Every row belongs to one group in each of 4 separate groupings. Each group adds its own fixed numbers to the row, and there is some noise. The rows also spread widely along 16 directions, which tell nothing about the answers.
(in the rows, 128 means zero)
Some rows, each with its group in each grouping after it:
[146 132 157  78 152  94 128 122  85 168 124  89 105 145 185  78 126 156
 147 131  88 154  88 143 149 155 104 138 136 102 132 129  95 137 110  89
 110 116  67 171  92  82  98 121 164 151  76 162  84 125 146] => J (2) k_688 (0)
[143  73 133 130 119 109 166 141 152 137 119 102 152 117 128  98 108 113
 130 121  63 124 139 147 138 151 115 141 109  51 150 146 153 115 118 140
 156 160 159 125  41 109 159 144  98 160 128 120 151 125 116] => F (3) k_527 (2)
[122 130 113 159  88  77 105 104 163 138 117 116  79 131  97 143 116 138
 151 119 134 132 188  88 108 158  97 154 143 164 114 147 112 159  83 116
  87 100 177 150 151 118  84  71 148 167 169 132 169 116 100] => Y (2) k_688 (1)
[143 150 151 168 120 124 108 178 120 169  96  88 174 170 123  80 129  99
  96 117 135 186 115 183 105 152  93 123 164  70 117 134 100 108 172 101
 112  98 120 196 127 146 148 128  89 138 111 165 172 125 121] => J (0) k_527 (2)
[ 94 113 158 178 107 141 114  73 203 113 149 116 127 130 112 147  92  70
 142  64  99 110 135 115 141 116  78 150 164  97  95 102 101 130 116 108
 128 120 147 109 134 147 168  92 133 160 132 106 146  97 112] => Y (3) k_713 (4)
[109 106 100  85  79 154 173 109 119 153 135 118 125 110  92 160 107 124
 147 153 107  97 170 109  96  96 130 146 118 159  84 104 154  96 113 144
  91 169 169 123 151  73 151 154 123  70 151  97 101 136  96] => F (1) k_713 (0)
[145 148 154 151 164 169 168  85 127 110 123 138 145 101  94 163 154  75
  99 146 123 115  93  94 101  75 153 110 133 127 124 148 108 101 137 103
 148 147  98  87 150 130 122 145 125  79 117 141 100 150 160] => F (0) k_713 (3)
[139 104 109 111 110 132 130 153 136 108 156 149 109 153 131 108  96 165
 130 132  94 107 152 129 159 102 165 125  63 115 151 132 160 131 139 152
 126 134 158  85  61 114 150 153 139 141  98 105 132 133 122] => F (1) k_713 (3)
[187 126 169 160 141 109 135 144 142  94  91 100 115 143 162 117 132 141
 107  71 220 136  76 126 147 119 132 109 102  81 120 184 125 136 130  88
 132  79 135  91  85 107  84  85 147 132 102 122 154 151 100] => J (3) k_713 (4)
[136 152 154 151  99 155 149  97 116 130 130  90 126 169 120 144 129 104
 151 120 176 110 116  90 135 136  85 171 172 151  93  97 146 153  83 105
 113 135  83 159 193  71 105 131 114 101 147 120 100 112 127] => F (3) k_688 (1)
[123 133 120 107 127 145 138 114 132 146 161 135  98 158 119 128 114 131
 145 140  70 131 165 119 116  67 137 134 105 151 119 119  96 116 127 125
  85 148 125  83 137 116 156 151 147 116  95 115  86 120 145] => F (1) k_713 (1)
[112 127 155 136 124 152 164  92 124 137 127 102 156 147 118 124 145  85
 118 125 106 144 143 122 114  93 132 137 132  93 161 112 136  88 121 105
 175 132 143  83  98 136 173 122 123 136 102 126 133 136 161] => F (3) k_688 (1)
[127 156 166 113 156 147 110 109 146  96 109 166 116 108 173 134 113 135
 152 117 169 147  75 138 169 137  97  91 119 105  98 114 129 157 128 119
 130 125 116  96 162 135  72 106 168 113 139 130 136 117 121] => Y (1) k_688 (1)
[154  96 148 189 176 129 168 142 170 132 133 109 116  98 114 154 166  83
 122 104 119 146 119 119  78 134 110 120 176 114 142 187  71 125 112 123
 112 144  96 144 143 156 139 109  90 120 188  97 121 117  73] => Y (3) k_527 (4)
[132  89 128 105 114 101 110 142 113 133 141 139 107 118 128 143 122 152
 103  96 122 127 126 144  91  83 181  80  86 117 113 121 135  84 186 117
 105  88 171 132  76 103 160 100 167 108  63 128 124 163  75] => J (3) k_713 (0)
[142 128  72 118  76 120 100 178 110 158 122 117 106 146 121 115 131 172
 172 161 167 123 201 123 134 126  98 171 136 159 125 134 101 173  80 165
  69 150 154 158 197 139  69 116 106 128 183 125 160 125  86] => Y (3) k_527 (0)
[138 167 178 111 130 146  79 114 102 148 102 124 115 147 175 107 128 118
 137 101 177 147  69 149 141 138  94  98 162  95  78 105  70 136 149 109
 109 121  52 178 180 101 115 107 148 141 101 179 134  82 128] => Y (1) k_713 (1)
[112 156 118 157  95 126 126  84 116 128 127 111 139 138  86 138 143 109
 130 157 159 114 158  75 142 160 115 160 166 134 163  93 167 151  90 121
 169 125 161 163 168 121  71 123 136 130 172 149 148 165 156] => F (2) k_688 (3)
[149  95  74 152 121 105 138 162 104 153 125 121 140  99  98 136 156 130
 131 165 108 109 173 105 119 125 152 145 144  96 192 158  95 148 129 170
 137 175 115 156  99 170 107 129  79 143 166 145 142 148 106] => F (1) k_688 (4)
[101 104 164  94 153 156 140 121 145 118 123 161 132  99 164 126 133 127
 119 102 123 153 104 163 118 117 147  72  97  82 139 116 134  80 165 132
 166 133 146  86  90 156 181 108 146 135 123 112 152 112 112] => Y (1) k_713 (1)
[106 112  94 108 139  90  97 110 108 134 127 170 116  65 107 132 120 148
 142 164  12  95 147  92 145 138 146 160 121 133 153 121  69 142 133 122
 130 165 102 135  92 180 115 115 135 180  82 199 131 106 174] => Y (0) k_713 (0)
[105 137 134 157  95 177  78  98 136 109 171 151 117 150 108 150 116 105
 140  91 131  81 142  98 145  87 129 138 155 152 110  91  93 151 124 152
 133 124  98 121 170 169 166 112 122 151 142 130 141  86 139] => F (0) k_713 (0)
[151 122 149 145 148 116 134 105 160  80 105 152 116  84 129 141 128 122
 127 106 136 104  80  91 159 184 125 111 129 103 123 145 151 160 111 116
 149 119 125 130 109 128  88 112 137 141 144 135 151 116 114] => J (0) k_527 (4)
[124 131 143 104 161 133 153 112 100 134 148 135  92 126 123 134 151 140
 117 141  60 130 125  96  90  99 174 133 111 175 143 126  96  97 136  90
 108 131  92 115 113 116 166 138 157 118  66 140  80 119 158] => Y (3) k_713 (0)
[159 108 150 166 101 132 111 141 105 102 133 119 137 137 130 158 144 132
 107  76 250 110 100 132 117  93 168  79 135 110 124 134 159 137 153 146
 152  77 135 145 125 121 101  81 130  89 156 110 142 170  60] => F (0) k_688 (0)
[172 142 157 172 161 148 116 197 158 132 133 136 123 171 133 106 137 110
  95 113 153 181 106 176  97 120 129  72 126  93 126 167 110 120 167 148
  95 101 137 149 144 123 132 157 118  96 160 117 153 146  94] => F (2) k_713 (2)
[147 113 161 177 187 140 120 122 157  87 166 163 118 108 136 151 136 110
 120 100  89 106  81 107 152 116 148 105 132 101 163 138 112 164 145 132
 166 137  78 108  96 171 134 125 136 144 130 132 113 127 136] => F (3) k_688 (2)
[ 88 134 155 104 176 153 133 117 117 121 136 164 156 114 151 110 130 124
 120 138  69 160  93 157 137 113 137 111 116  86 159  74 123  89 166 107
 170 141 114 104 110 180 158 139 136 122  82 148 116 125 177] => Y (0) k_713 (1)
[170 178 143 136 168 112 137 159 147 157 112 119 112 155 133  87 109 124
 127 160  97 187 103 158 127 156  84 114 135 108 108 166 106 147 122  99
  58 116 117 156 150  85  62 166 157  93 124 146 112 170 122] => Y (1) k_688 (0)
[121 102 123 118 121 119 152  93 135 167 132  92 134 123 121 101 118 102
 148 143  48 109 172 112 140 121 105 172 135  91 148 139  91 128  87 131
 146 179 133 114  91 119 139 138 113 173 136 147 126 112 170] => F (2) k_713 (2)
[ 82  97 126 123  74 157 141  76 118 115 117 146 176  71  89 177 105  86
 133 128 116  64 118  97 128 122 128 142 146 112  88  56 170 119 151 140
 166 167 131 143 124 139 166 108  95 112 135 136 142  91 126] => Y (0) k_688 (2)
[120 137 136 118 166 130 183 120 163  97 113 148 117 130 114  97 125 144
 109 170  38 149 140 104 135 175 146 155  73 144 171 159 168 102  99  88
 144 133 160  70  57 129 150 160 138 157 109 122 155 113 185] => Y (0) k_713 (3)
[159 143 103 156 145 114  64 197 154 128 138 181 100 135 115 112 111 141
 141 152  66 140 132 142 144 168 103 124 133 127 122 136  88 177 149 159
  56 145 110 191 164 146 101 165 116 140 138 162 155 106 108] => F (3) k_527 (2)
[137 129 146 115  88 141 129 168 119 127 102 108 160 149 153 100  79 144
 144 115 175 126  81 170 164 149  82 143 126  93  59 107 160 135 136 124
  98 124 122 164 139  82 101 136  99  93 125 119 146 118  93] => Y (0) k_713 (0)
[ 98 117  98 109 101 113 159  97 118 107 104 158 126  86  80 170 108 148
 140 169  45 101 162  67 120 123 144 190  77 195 114 121 144 114 125  95
 107 152 140  72  88 148 138 116 118 132  81 139 130  90 165] => F (0) k_688 (1)

New rows. What belongs after each?
[104 132 153  95 127 169 175 104 119 133 131 114 130 130 140 117 151 118
 142 146 163 136 122 120 122 178 115 117 159 126 141  76 196 118  80 139
 165 134 157 168 180  86 117 146 137  89 201  96 124 139 119] => Y (2) k_527 (0)
[105 103 125 110 148 160 169  80 142 115 139 156 133  73 105 160 133  98
 135 155  60 102 133 105 110  77 152 124 107 130 134 127 117 103 124 130
 146 169 116  60 102 160 168 123 123 115 123 108 110 104 139] => Y (0) k_688 (3)
[136 113 186 114 172 116 118 131 130 112 110 141 102  86 180 142 147 136
 116  83 182 158  42 146 109 181 130  62 143 104 105 126 124 108 156 109
 119  95  99 186 135  99 113  86 161 107 147 124 125 109  67] => Y (2) k_713 (4)
[139 144 136 135 144 160 171 124 156 133  83 115 123 111 126 121 162 103
 132 149 148 151 144 105 115 169 103 130 148 118 143 172 108 127  80 128
 134 157 135 115 158 144 121 130 104 140 202 117 174  98 119] => Y (1) k_527 (4)
[140 159 138 125 137 143 127 136  83 156 115 109 140 160 132 107 170 120
 108 151 170 168 141 130 102  93 155 107 133 120 171 117 123 110 137 120
 145 108 140 127 147 137 110 128 144 102 130 148 132 162 154] => F (2) k_688 (2)
[128 134 128 113 148 136 182  65 122 141 128 113 128  95 107 128 143  96
 135 163  69 111 150  80 130  95 137 142 138 118 160 133 108 133  86 112
 170 172 127  82 122 136  99 142 144 126 122 149  94 161 182] => Y (1) k_527 (0)
[109 122 150 156 125 181 154  96 166 127 134 130 137  94  94 185 132  64
 122  97 147 108 120 113  89  96 113 104 164 125  78 133 108 109 138 133
 132 145 139 118 179 145 159 120 114  91 190 101 140 132  88] => J (1) k_713 (0)
[ 78 115 141 110 106 220 177 114 120 106 126 163 153  99 102 176 150  94
 113 138 107 115 139 104  83  75 170 116  98 167 125 101 147  66 155 145
 159 145 143  52 120 183 236 127  99 101 139  87 156  81 138] => F (2) k_688 (0)
[150 130 159 100 147 151 184 133  86 118 102 120 129 114 145 130 156 140
 101 139 181 138  94 116  98  85 176  94  90 131 132 146 147  92 142 107
 146 117 133  84 114 104 106 127 144  69 110 120 108 164 134] => Y (2) k_713 (0)
[ 91 128 140 119 139 113 140 131 169 140 128 138 122 100 114 151  87 127
 148 145  44 179 114 156 103 169  65 148 128 163  73 112 131 102 142  87
  45 121 142 156 153 115 126 131 144  85 132  96 102 114  94] => F (2) k_688 (3)
[175 153 147 121 170 116 129 130 175 126 120 134  67 173 134  74 136 133
 108 137  82 157 146 120 123 156 144 104  81 123 155 193 117 127  92 106
 102 110 153  97  84  74 138 155 176 175 108 144 165 114 157] => Y (3) k_713 (2)
[161 156 142 170 140 138 128 155 121 113 151 140 140 176 110 104  96 106
 107 141  62 122  96 116 154  96 144 133 104 108 133 117 135 153 172 116
 122 122  86 118  88 125 127 182 122 115  53 156  96 145 181] => F (2) k_688 (2)
[ 92 106 112  75 131 175 127 127  76 103 112 167 161  74 163 144 137 162
 156 147 132  97 118 120 171  45 158 153  87 121 149  90  92 116 151 141
 161 180  98  28 116 233 137 101 109 118  93 131 118  86 164] => F (0) k_713 (4)
[123 155 119  55 115 144 131 108  47 151  94 114 113 128 154 120 180 174
 146 178 175 128 136  94 126 143 146 159 121 173 147 101 129 119  96  98
 123 142  92 146 162 100 107 111 147 129 116 156 123  99 148] => J (3) k_688 (3)
[100 120  88  80 104 139 118 166 106 162 135 151 112 152 123 114 154 158
 130 165 126 169 199 153  84 108 158 101  95 134 164  98 147  86 140 164
 105 119 200 132 136 140 164 130 129 118 146 110 166 132  99] => J (2) k_688 (1)
[137 139 164 178  99 134 126 164 139 117 134 105 117 194 135 107 108 132
 134  93 179 145 112 128 131 172  91 145 154 138 103 113 155 156 118 121
 107  92 109 184 160 103 124 123  98 130 150 106 138  97 101] => Y (2) k_527 (1)
[147 129 101 108 164 113  89 148 135 152 137 157  84 103 125 133 166 148
 125 154 129 157 150 142  94 132 142  86 126 127 151 154  89 118 128 139
  86 130 158 164 171 117  94 125 166 116 161 142 145 156  81] => J (3) k_713 (3)
[107 130 138 164 119 174 143  99 169 130 155 107 137 176  90 116 148  85
 105 112 124 143 189 126 103  85 146 124 132 114 172 132 135  88 101 131
 168 108 185  76 118 156 199 128 124 149 164  90 167 134 143] => F (0) k_713 (3)
[127 180 138 154 136 112  56 108 136 130 117 167 107 113  98 136 119 105
 122 140 103 142  93 120 121 186 102 110 172 140  87 110  92 152 155 103
  78 103  81 228 189 119  98 116 155 137 116 195 148 100 118] => Y (0) k_688 (3)
[133 132 143 116 144 150 149 118 135 111 124 124 116 121 158 143 154 150
 140 124 224 138 120 123 139 141 129 102 126 130 145 134 170 143  97 129
 153 119 154 108 159 122  82 104 154 100 209  85 141 153  89] => J (1) k_688 (3)
[122 143 139 111 130 134 158 107 120 155 149 106 129 176 119  80 128  96
 106 142  70 154 142 136 114 126 152 105 129  82 174  91 163  93 135 111
 141 111 144 142  80  82 179 165 158 131  77 129 102 150 154] => Y (1) k_688 (4)
[106 133 128 145 146 102 116 142 107 131 126 135 145 110 124 113 116 143
 135 158  44 132 100 121 151 194 103 184 153 128 150 107 108 147 142  96
 123 144  51 194 105 167 123 128 100 163  98 171 119  90 158] => Y (0) k_688 (3)
[104 105 116 112 111 198 124 162 112 132 170 138 120 132 145 159 158 148
 162 121 182 101 146 127 122 102 127 138 154 158 121  89 119 137 113 177
 115 161 110 146 212 154 157 128  93  93 214  75 125  99  74] => J (3) k_713 (0)
[109 100 125 108 144 160 143 119 154 121 134 169 149  87 117 142 135 103
 107 127 106 128 140 144 113  87 168  67  95  69 151 112 148  86 170 153
 178 150 203  74  93 168 175 135 137 117 150 114 164 154 119] => J (1) k_713 (2)
[ 95 102 185 172 139 106  83  96 168 108 135 129 123  94 147 166 100 120
 123  36 127 136  86 138 131 152 105 115 165 119  96 112  92 133 173  88
 134  88 116 150 112 174 157  53 161 164 135 132 135 100  98] => F (1) k_713 (2)
[130 104  78 183 105 118 110 178 182 102 168 156 103 133  96 148  98 160
 158 134 105 112 195 117 141 102 115 167 106 166 138 148 118 179 110 158
  79 140 178  94 149 193 104 116 104 133 171  78 152 130  81] => Y (3) k_527 (3)
[138 145 134 201  89 153  92 163 179 115 137 134 121 179  91 125 100  83
 126  94 105 130 136 126 132 159  85 141 158 118  94 123 111 153 139 142
  79 112 119 177 154 132 176 144  90 151 135 126 175  79  95] => F (3) k_527 (4)
[149 134 161 156 140 131  67 156  99 118 103 150 130  97 148 150 146 128
 105  84 200 140  63 146 113  98 144  77 144 101 101 142  56 128 198 117
 115  99  82 157 155 171 106  70 139 121  99 177 157 127  87] => Y (3) k_713 (0)
[109 112  81 105  61 155 125 133 131 160 130 116 128 149 101 120 116 126
 162 156 117  92 212 112 124 109 112 174 124 136 114 103 124 131  95 164
  98 183 171 132 157 114 163 142  93 146 164 119 167  85 119] => Y (3) k_713 (2)
[172 130 183 200 151 120 151 132 148 155 106  66 132 141 126 134 137  74
 128  91 144 149  88 131  97 145  56 154 196 102  81 193  44 132 108  88
  84 139  43 182 165  94 113 116  83 128 152 144 115 108  98] => F (3) k_713 (1)
[125 122 171  83 172 136 141 132 103 119 121 139 133 121 186  82 142 148
 128 134  94 145  65 142 164 202 140 112 122  83 165  89 166 122 132 112
 178 142  87 169  84 103 148 151 141 152  98 151 121  96 154] => Y (3) k_527 (2)
[ 95 118 162 107 141 121 122  59 149 129 137 114 144 117 151 106  90 118
 152 103  43 118 114 128 183 119  93 163 128  85 126  94 107 128 109  88
 164 142 122  80  79 145 143 111 158 175  82 148 114 103 192] => F (0) k_713 (2)
[123 113 113 129 109 119 117 163 138 140 151 121 101 163 140 119  93 168
 168 123  99 131 164 137 139 100  92 181 114 156 104 120  93 147 112 120
  58 142 120 121 145 129 126 122 113 129 112 104 106  99 109] => Y (3) k_713 (1)
[168 139 150 184 139 101 148 173 108 146 102  83 141 148 129 117 122 130
 131 123 140 158  95 135 110 130  82 169 164 137  89 170  68 147 133  82
  74 125  44 170 155 133  83 116  73 105 108 144  95 115 117] => Y (0) k_527 (1)
[150 133 131  86 121 179 163 131  90 139  97 111 134 115 146 139 152 134
 147 149 194 100 108 112 125 100 119 140 127 141  86 150 105 128  93 138
 111 169  84 115 179 103 100 134  96  83 165 122 123 104 117] => J (0) k_713 (0)
[120 106 119  76 126 153 115 110  58 124 161 165 117 106 137 148 175 150
 108 135 167  76 114 100 120 117 228  66 125 121 169  55 181 117 169 170
 192 147 118 180 126  99 155 144 154 101 133 145 103 142 115] => J (1) k_713 (2)
[176 146 179 148 122 120 132 117 123 128 103 102 128 153 122 104 114  92
  89 112 150 135  64 130 122 156 126  92 126  75  94 149 148 112 150 104
 124  99 107 180 101  26 110 148 146 119  84 163 134 147 120] => F (2) k_713 (3)
[134 116 149 121 151 135 156 171 114 156 138 105 142 148 145 121 131 133
 123 139 113 183 103 185  92 130 112 123 134 119 122 119 137  85 155 106
  81 119 107 170 131  96 152 145 118  69 120  92  85 142  79] => F (3) k_688 (3)
[135 138 115 141 113  85  81 121 131 130 110 157 110  96  94 134 112 126
 111 128  96 108 115 101 134 180 129 110 137 106 111 126 119 150 159 123
 121 118 147 201 118 108  91 124 155 150 112 198 167 147 115] => J (1) k_713 (0)
[150 110 133 122 134  85 105 159 112 121  83 151 132  85 146 134 142 161
 116 117 189 165  97 155 118 171 138  81 118  93 130 137 149 118 156 128
 132 100 159 172 121 125  67  88 140 107 143 150 163 155  72] => F (0) k_527 (1)
[101 107 147 159 109  94  88 126 122 131 108 110 145  94 137 155 109 141
 130  82 137 147 114 146 124 119  96 162 147 126 101 128  65 112 169  77
 109 105 117 142 121 186 124  48 129 151  95 149 147 112 100] => F (3) k_713 (3)
[123 125 115 133 103 109  96  89 159 127 137 151  85 128  79 136 129 116
 108 113  83 110 176  88 100 146 163 105 116 150 127 125 141 124 124 125
 123  96 180 140 104 114 171 112 159 172 119 148 173 104 124] => J (0) k_527 (2)
[110 126 139 124 107 215 157 103 131 134 145 117 169 128 131 142 132  76
 153 136 172  92 123 130 149  91  93 128 163  83 114  89 143 137 109 170
 166 187 108 111 184 137 145 147  88  96 201  89 127 118 108] => J (1) k_688 (3)
[143 124 156 168 124 114 129 136  78  93 100 148 167  87 124 156 124 119
 106 120 147  95  44  95 147 138 140 126 133  91 121 112 136 151 190 108
 177 130  61 159  93 155  89 108  96 125  75 184 126 133 142] => J (2) k_688 (1)
[156 156 119 152 139 131 146 124 157 134  87 127 119 141  76 121 160 109
  89 157 123 155 182 103  83 121 158 121 101 145 151 192 121  99 108 108
 121 113 197  84 122 129 129 135 136 139 152 145 192 142 159] => F (0) k_713 (2)
[101 137 160  86 164 172 165  56 137 119 118 130 129  74 153 170 136 114
 160 141 143 132  98 114 134  85  95 141 129 144  95 106 112 108  90  89
 131 166 127  58 197 126  88 113 167  68 151 101  82 137 140] => F (3) k_713 (3)
[159 141 127 137 154 104 122 111 208 128  92 145  77 108 113 115 132 118
 119 132 106 153 170 109 112 164 121  95 101 118 136 216  93 139  89 125
 104 129 199  91 108 119 106 117 169 180 184 142 211 119 123] => Y (1) k_713 (2)
